There are 3 nested groupings, the coarsest first. Each group lies inside one group of the grouping before and may be the whole of it. The rows also spread widely along 14 directions, which tell nothing about the answers.
In the rows, 128 means zero.
Known rows, each followed by its group in each grouping:
[115 114  91 142 130 130 104 105 152 150 101  91 114 108 123 115 171 133
 129 147 108 132 132 141  85 149 152 133 115 160 110 128  99 134 115 120
 120 132 148 135 190 123  95 151] => vik k_147 k_45
[118 159 125 148 122 174 191 136 158 131 101 125 137 161 125 143  99 184
 142 132  94  90 136 151 118 149 157  90 112 134 150 121 182 123 161 124
 141 124 159 115 123 117 185 128] => Daba k_637 k_350
[122 149 118 146 105 106 111 127 137 106 129 136 136 152 139 125 121  96
 119 130 132 120 138 102 125 119 121  99 100 163 106 133 146 129 134 114
 143 119 136  91 116 103 127 127] => Daba k_637 k_978
[108 146 123 137 112 145 150 116 126 131 101 115 161 139 145 117 126 142
 185 154 125 127 100 128 141 141 129 120 110 131 133 132 112 104 123 136
 120 120 122 119 130 123 123 106] => vik k_175 k_894
[101 130 111 122 135 112 143 117 106 115 109 109 141 127 152 108 138 124
 154 159 121 167  90 110 149 158 105 127 104 120 120 124 121  95 106 124
 133 135 123  90 117 119 110  99] => Daba k_637 k_96
[108 160 129 135 144 114 139 146 127 102 123 115 144 152 133 136 126 119
 158 131 136 149 110 108 148 173 125 119  88 138 120 125 132 112 130 109
 136 133 136  96  98 115 145 106] => Daba k_885 k_319
[ 89 119 111 145 140 129 140 133 142 144  98 142 106 137 163 117 120 130
 155 105  88 148 109 126 112 163 148 133 129 148 140 126 155 115 132 113
 129 115 139  92 125 117 135 148] => vik k_147 k_764
[119 126 118 114 112 143 159 129 144 144 116 100 123 115 131  89 135 162
 140 166 118 110 146 135 107 127 139 124 113 126 138 131  93 142 123 151
 112 126 134 135 176 117  87 136] => vik k_175 k_399
[124 134  89 150 135 116 109 102 131 111 110 125 119 154 145 142 138 107
 125 142 102 137 110 109 127 119 119 107 102 155  93 114 152 108 122 102
 160 129 149  84 132 112 150 116] => Daba k_637 k_96
[112 114 112 118 124 115 175 144 113 134 131 135 109 145 130 125 103 141
 133 118 126 117 132 112 108 142 127 115 142 137 147 135 150 153 151 119
 125 122 134 119 108 116 131 146] => Daba k_637 k_96
[121 115 114 115 170 113 152 143 117 111 124 158  73 168 166 128  99 131
 194 102 124 147 109 103 129 114 122 132 138 117 115  92 120 121 134 102
 149 133 135  90 113 112 160 138] => Daba k_637 k_96
[110 110 145 106 107 121 143 123 123 148 123 172 110 104 175  88  80 132
 141 114 128 138 128 103 131 129 102 113 165 106 150 110 136 131 136 134
 107 121 119 101  94 116  89 132] => Daba k_885 k_319
[123 149 132 126  97 147 139 123 157 134 120 106 167 115 116 125 144 148
 139 152 143  89 140 137 121 120 131 100 103 145 127 135  89 144 130 147
  99 121 140 159 160 119 101 121] => Daba k_885 k_319
[114 155 138 138 123 121 122 149 159 126 131 134 145 142 118 137 122 118
 158 108 160 102 143 115 113 135 143 106 110 164 119 124 101 157 147 120
 109 113 146 140 130 118 122 141] => Daba k_885 k_319
[121 117  93 124 137 116 168 132 102  96 140 131 130 180 133 171 112 126
 101 140  85 112 121  87 126  90 120 109  76 167 106 143 180 151 135 123
 150 111 152 104 131 122 175 125] => Daba k_637 k_978
[ 94 146 142 135 146 156 139 127 150 131  92  90 168 103 130 122 154 165
 173 142 118 152 101 156 135 184 149 132  88 133 127 121  98  97 107 133
 109 133 142 137 158 130 115 113] => Daba k_637 k_96
[100 139 121 138 174 116 146 141 120 142 114 144 126 156 123 149 101 133
 218  98 167 137 100 107 116 176 138 123 153 137 126  95 105 143 153  97
 117 125 143 128  95 140 151 133] => Daba k_637 k_96
[126 107  83 142 108 130 128 100 119 149 116 111 126 133 109 157 139 133
 119 129 120 105 127 128  94 126 140 121 141 167 123 139 140 158 144 113
 123 123 141 150 149 129 128 140] => vik k_147 k_764
[ 93 142 144 112 127 124 154 163 168 131 125 136 140 132 158 105 149 133
 141 141 106 114 133 119 132 139 114 121  83 136 145 139  88 129 123 154
  92 110 132 106 139 104 104 123] => vik k_175 k_894
[112 143 133 115  96 134 170 158 143 110 135 137 149 141 145 143 121 130
 119 120 123  99 132 121 164  85 108 107  94 138 139 133 144 141 141 146
 124 106 131 126 120 110 137 100] => Daba k_637 k_350
[118 141 172 114 113 147 127 129 164 114 129 145 172 117 150 134 133 150
 121 133 106 108 139 131 139 117 113 105  78 138 124 125 100 124 119 154
  93 122 138 128 143 113 118 114] => Daba k_637 k_350
[149 120  89 135 125 132 111  97 126 127 121 107 104 130 114 148 131 130
 121 135 130 116 137 124 110 103 133 113 130 146  97 108 131 144 135 105
 149 143 151 135 155 121 134 129] => Daba k_885 k_319
[120 124 112 138 125 118 127 136 133 130 129 120 126 147 115 156 140 121
 123 111 120 112 135 126 107 149 136 128 114 167 129 146 133 147 148 107
 122 124 139 129 124 112 141 139] => vik k_175 k_894
[ 92  92 101 115 140 117 159 140 104 131 110 116 122 139 145 156 165 127
 176 100 107 148  75 138 129 152 118 163 129 146 144 157 108 117 124 110
 103 123 110 137 116 116 140 130] => vik k_147 k_45
[120 149 121 147 108 156 148 113 174 158  97 143 134 135 128 133 126 155
 141 131 122  80 135 150 107 146 124  81 152 132 146 114 134 126 160 121
 111 127 148 121 116 112 144 127] => Daba k_637 k_350
[107 102  86 141 134 141 141 131 115 145  95  94  96 116 130 151 142 138
 160  88 117 157  98 159 131 142 157 163 146 143 135 121 153 124 135  96
 147 130 131 147 142 128 141 128] => vik k_147 k_45

New rows. What belongs after each?
[139  85 125 132 127 136 117 108 118 156 120 154  91 121 124 176 110 147
 117  62 107 120 134 155  97 160 130 141 189 141 149 124 160 140 166  82
 116 148 130 141  85 116 162 145] => vik k_175 k_399
[155  85 124 110 152 150 117  83 124 131 121 118  97 102 126 151 136 183
  86 136  75 135 144 149  95 139 126 127 126 121 111 103 130 127 120 114
 128 169 154 131 163 123 138 139] => Daba k_637 k_96
[146 123 123 110 122 130 149 122 123 122 138 128 110 144 130 127 112 153
 126 147 119 105 152 115 114 117 120 118 120 124 127 120 116 146 137 129
 129 140 133 121 135 113 130 126] => vik k_175 k_399
[ 87 123 116 106 132 115 161 179 147 156 130 123 114 110 137 114 133 123
 170 104 168 125 128 113 141 109 127 145 135 130 145 109  77 181 137 147
 100 101 130 158 154 135  78 123] => vik k_147 k_764
[135 122 151 121 111 134  94  96 126 147 126 119 155  83 118 126 129 149
 128 136 152 136 142 131 119 165 122 129 138 124 126 109  86 143 124 131
  95 150 123 152 136 135  77 115] => vik k_147 k_764
[102 170 124 164 118 132 102 118 143 142 104 105 187 118 102 137 125 112
 180 128 187 129 114 122 134 158 149 109 118 163 107 109 105 139 137 118
 119 114 145 153 134 146 105 109] => Daba k_637 k_350
[137 123 152  96 123 125 144 153 124 113 156 128 131 118 120 142 110 147
 127 111 157 117 156 117 140  98 122 127 110 126 122 108 100 171 136 137
 118 132 133 159 142 125 111 120] => Daba k_637 k_96
[112 104 109 116 121 115 134 145 122 122 138 143 114 137 152 158 125 105
 112  95 106 125 123 107 147  77 114 141 108 160 121 131 144 154 133 126
 130 101 133 127 131 119 134 116] => vik k_175 k_399
[101  97 115 110 105 110 167 131 112 151 123 160  98 119 163  89  87 129
 119 121 114 131 129 103 113 130 108 111 166 121 157 129 164 144 143 131
 118 114 124  97 100 113  97 146] => Daba k_637 k_96
[124  97 126 120 121 128 109  97 132 130 126 134 149 112 131 166 159 136
  85 124  86 115 124 135 108 130 106 118 109 161 117 144 122 131 122 123
  96 132 140 137 137 116 128 131] => Daba k_637 k_96
[109 109 113 118 136 107 142 138 128 112 131 160 110 161 163 145 129 112
 139 109  98 121 113 103 122  98 109 119 110 156 116 135 129 131 129 119
 123 111 135 100 121 105 148 141] => Daba k_637 k_96
[109 108 115 113 121 102 134 104 113 121 120 131 140 137 148 123 160 119
 127 153  97 131  99 112 108 170  87 115 117 142 133 166 106 102 117 119
  91 137 116  95  99  98 115 132] => Daba k_885 k_319
[121 148 149 110 122 109 128 187 127 100 153 110 120 111 133 136 121 111
 127  87 176 165 143 117 194 124 121 157  97 117 129  99 124 152 131 122
 150 135 117 130 113 119 105  81] => vik k_147 k_764
[109 125 119 107 126 113 162 149 126 134 134 144 130 136 133 152 128 123
 140 113 151 111 116 111 150 116  86 115 138 124 141 116 113 153 148 127
 107 120 127 131  96 122 129 100] => Daba k_637 k_350
[103  98 140 104 108 133 156 145 145 140 116 141 110 101 162 108 142 147
 134  96 106 126 123 156 125 131 114 134 146 123 161 142 114 118 129 132
  96 126 115 130 124  97 104 143] => Daba k_637 k_96
[ 85 132 109 127 124 118 137 137 146 143 103 102 136 101 141 108 166 116
 135 136 126 147 102 134 139 169 111 126 117 134 140 136 111 113 119 125
 107 123 130 115 125 113  91 110] => Daba k_885 k_319
[132 124 125 110 100 134 145 122 134 137 130 105 136 100 113 119 136 152
  99 149 140 108 151 135 124 126 113 111 125 123 135 125 113 151 134 140
 112 139 133 147 147 119  92 117] => Daba k_637 k_350
[129 135 128 127 114 133 122 110 146 131 117 138 140 139 141 140 147 133
 145 138 119 105 122 133 127 133 102 113 123 133 129 127  95 113 132 123
 108 135 124 116 115 107 132 108] => vik k_175 k_399
[144 128 115 131 154 127 131 109 131 131 124 119  96 154 116 118 115 161
 140 155 110 118 154 117  73 172 147 117 122 133 117 114 113 138 139 109
 132 154 151 103 143 115 138 155] => vik k_175 k_399
[136 143 105 136 121 140 133 118 143 110 112 129 109 149 150 142 125 127
 143 128 115 118 120 126 147  93 119 106 115 130 109 105 145 111 133 112
 158 132 141 103 129 106 159 106] => Daba k_885 k_319
[122 111  89 124 112 148 153  96 137 168 102 106 122 107 126 120 145 159
 116 171 104 102 128 139 107 128 115 110 143 121 141 122 121 139 134 140
 113 132 141 133 158 128 104 116] => vik k_175 k_894
[124 123 123 134 134 142 125 124 124 122 116 114 124 132 135 135 114 143
 157 116 115 140 128 129 123 123 160 144 106 151 112 119 127 131 125 119
 139 125 140 136 157 128 133 134] => vik k_175 k_399
[131 129 127 129 105 134 136 104 120 141 111 149 122 131 152 120 102 143
 160 131 131 127 120 124 128 147 111 114 161 109 143 109 133 116 142 117
 125 142 115 106  93 117 127 113] => vik k_147 k_45
[139 134 128 128 108 143 133 115 121 116 137 118 166 145 115 161 117 144
 133 144 126  96 141 114 125  94 138 115  86 161 109 135 119 156 134 140
 122 117 140 156 158 131 136 119] => vik k_175 k_894
[125 113 104 119 134 149 136 140 186 149 110 111  80 116 134 132 181 153
 124 115  95  95 146 171 105 108 131 134 126 135 134 119  85 137 133 124
 114 134 147 141 179 100 126 138] => vik k_175 k_399
[156 117 142 102  96 108 101 102 112 114 150 127 143 117 124 142 151 123
  94 144 138 116 143 122 133 137  75 124 123 124 124 139  85 130 126 122
 101 158 105 127 100 101 103  99] => vik k_175 k_399
[ 72 154 125 145 143 138 146 146 164 162  93 127 152 124 144 110 126 132
 183 129 128 133 106 124 127 176 145 124 116 144 143 115 109 128 133 135
 102 101 145 118 132 137 109 119] => vik k_175 k_399
[131 153 116 121 108 118 153 147 132 120 135 104 126 136 117 128 138 133
 127 144 158 119 140 124 150 148 108 117 119 114 141 119 118 141 143 122
 136 146 121 117 108 109 119  91] => vik k_147 k_764
[123 116 120 125 119 135 169 131 121 134 123 125 121 144 120 154 130 162
 120 117 102 111 129 144 109 178 126 124 139 132 162 148 153 133 155 111
 115 144 127 123  96 108 157 133] => vik k_147 k_764
[130 143 115 141  92 121 115 125 137 131 123 116 136 129 112 121 128 115
 169 117 186 103 139 130 116 107 139 109 145 152 114 122  93 149 143 116
 126 122 127 157 142 115 100 136] => Daba k_637 k_96
[117 122 115 126 106 133 157 123 120 144 108 118 115 122 139 108 119 145
 145 131 124 131 121 140 126 160 121 130 153 115 156 133 136 117 140 118
 125 137 116 114 104 110 116 119] => vik k_175 k_399
[122  99 148 108 100 126 126  79 108 128 126 169 161 112 170 137 113 136
  78 146  67 128 113 105 128 144  75  99 120 131 138 147 159 106 120 136
  91 132 121  91  84 113 121 113] => Daba k_885 k_319
[130 153 102 118 129 140 151 115 141 130 123 116 144 140 135 138 131 140
 127 188 125 104 126 100 158  90  94  99  91 114 110  90 108 142 124 152
 136 125 148 113 149 137 127  65] => vik k_175 k_399
[149 117 106 120 106 135 111 107 126 130 133 108 122 107 122 147 129 130
  87 141 127 118 150 121 141  78 117 126 113 137 105 104 130 157 127 131
 143 133 141 145 162 131 110  97] => vik k_175 k_399
[103 142 131 111 134 126 176 171 113 123 123 100 132 134 128 119 124 142
 202 117 168 145 107 132 160 155 130 155 123 111 150 125  90 130 134 125
 121 129 110 141 112 122 117 101] => vik k_175 k_399
[ 98 121 109 131 114 151 143 122 166 149  94 122 130 110 151 128 159 139
 137 123  94 111 108 154 124 122 125 115 124 145 138 135 121 115 126 132
 105 114 141 132 150 111 122 127] => Daba k_885 k_319
[136 102 124 107 143 150 133 144 163 153 134 107  98  95 104 163 157 172
  92 102 113 104 167 159 101 123 145 142 121 139 132 106 101 183 142 129
 106 142 157 179 184 129 121 140] => vik k_147 k_45
[141 126 135 110 155 143 135 143 149 121 136 129  89 113 135 146 107 156
  97 109 110 135 158 125 143 113 131 124 108 115 117  77 149 153 138 120
 149 145 161 121 146 125 143 113] => Daba k_885 k_319
[123 153 151 144  84 165 127 103 154 119 101 123 179 126 142 122 127 153
 154 142 110 104 125 150 124 132 144  98  97 150 127 145 122  98 124 137
 109 122 132 133 142 107 126 128] => Daba k_885 k_319
[116 103 108 123 105 116 140 137 126 119 124 118 101 117 144 134 147 121
  77 104  92 140 127 143 133 134 114 131 123 144 141 149 175 118 133 108
 141 133 127 106 113  93 129 127] => Daba k_637 k_96
[114 152 154 124 109 130 149 189 143 109 142  92 149 127 105 145 140 135
 138  88 157 123 149 153 150 155 153 151  88 153 147 151 113 148 144 122
 119 125 121 161 123 107 124 118] => vik k_175 k_399
[114 117 166 120 135 136 135 142  99 115 135 124 154 121 130 150  94 152
 148  92 121 158 126 127 137 166 154 159 101 146 135 136 138 136 130 121
 115 128 125 146 116 134 131 129] => vik k_175 k_399
[137  90 113 113 126 116 111  88  82 128 136 110 153 112 109 185 152 136
  96 133 117 141 109 122 128 158  96 143 125 141 121 139 121 140 124 112
 106 154 120 148 112 134 126 102] => vik k_147 k_764
[101 115 132 131 102 138 139 138 125 116 119 135 139 124 166 132 112 128
 117 102  83 146 120 124 147 109 144 140  92 159 133 144 175 125 121 136
 134 102 129 116 139 118 127 128] => vik k_147 k_764
[118 138 100 128 109 127 177 168 131 121 117  90  79 137 135  87 123 143
 154 124 140 139 141 141 134 137 154 141 129 116 150 128 144 131 139 118
 163 134 122 112 141  98 114 133] => vik k_147 k_764
[147 136  72 145 114 133 158 101 128 142 112 129  83 165 121 117  88 142
 142 156 138  89 147 108  95  99 133  80 165 126 118  95 162 151 162 110
 167 133 155 104 134 120 147 138] => Daba k_637 k_350
[110 116 132 112 124 137 161 138 125 126 126 128 138 131 145 142 125 149
 118 127  88 126 123 127 136 136 120 134 100 137 143 141 140 131 130 136
 113 121 130 121 124 118 135 115] => vik k_175 k_399
[127 122  99 117 131 117 160 161 125 112 140  90 107 160 108 138 151 139
 152 127 135 109 144 126  99 120 154 142  97 160 122 149  96 166 136 121
 129 127 134 151 169 110 130 156] => vik k_147 k_45
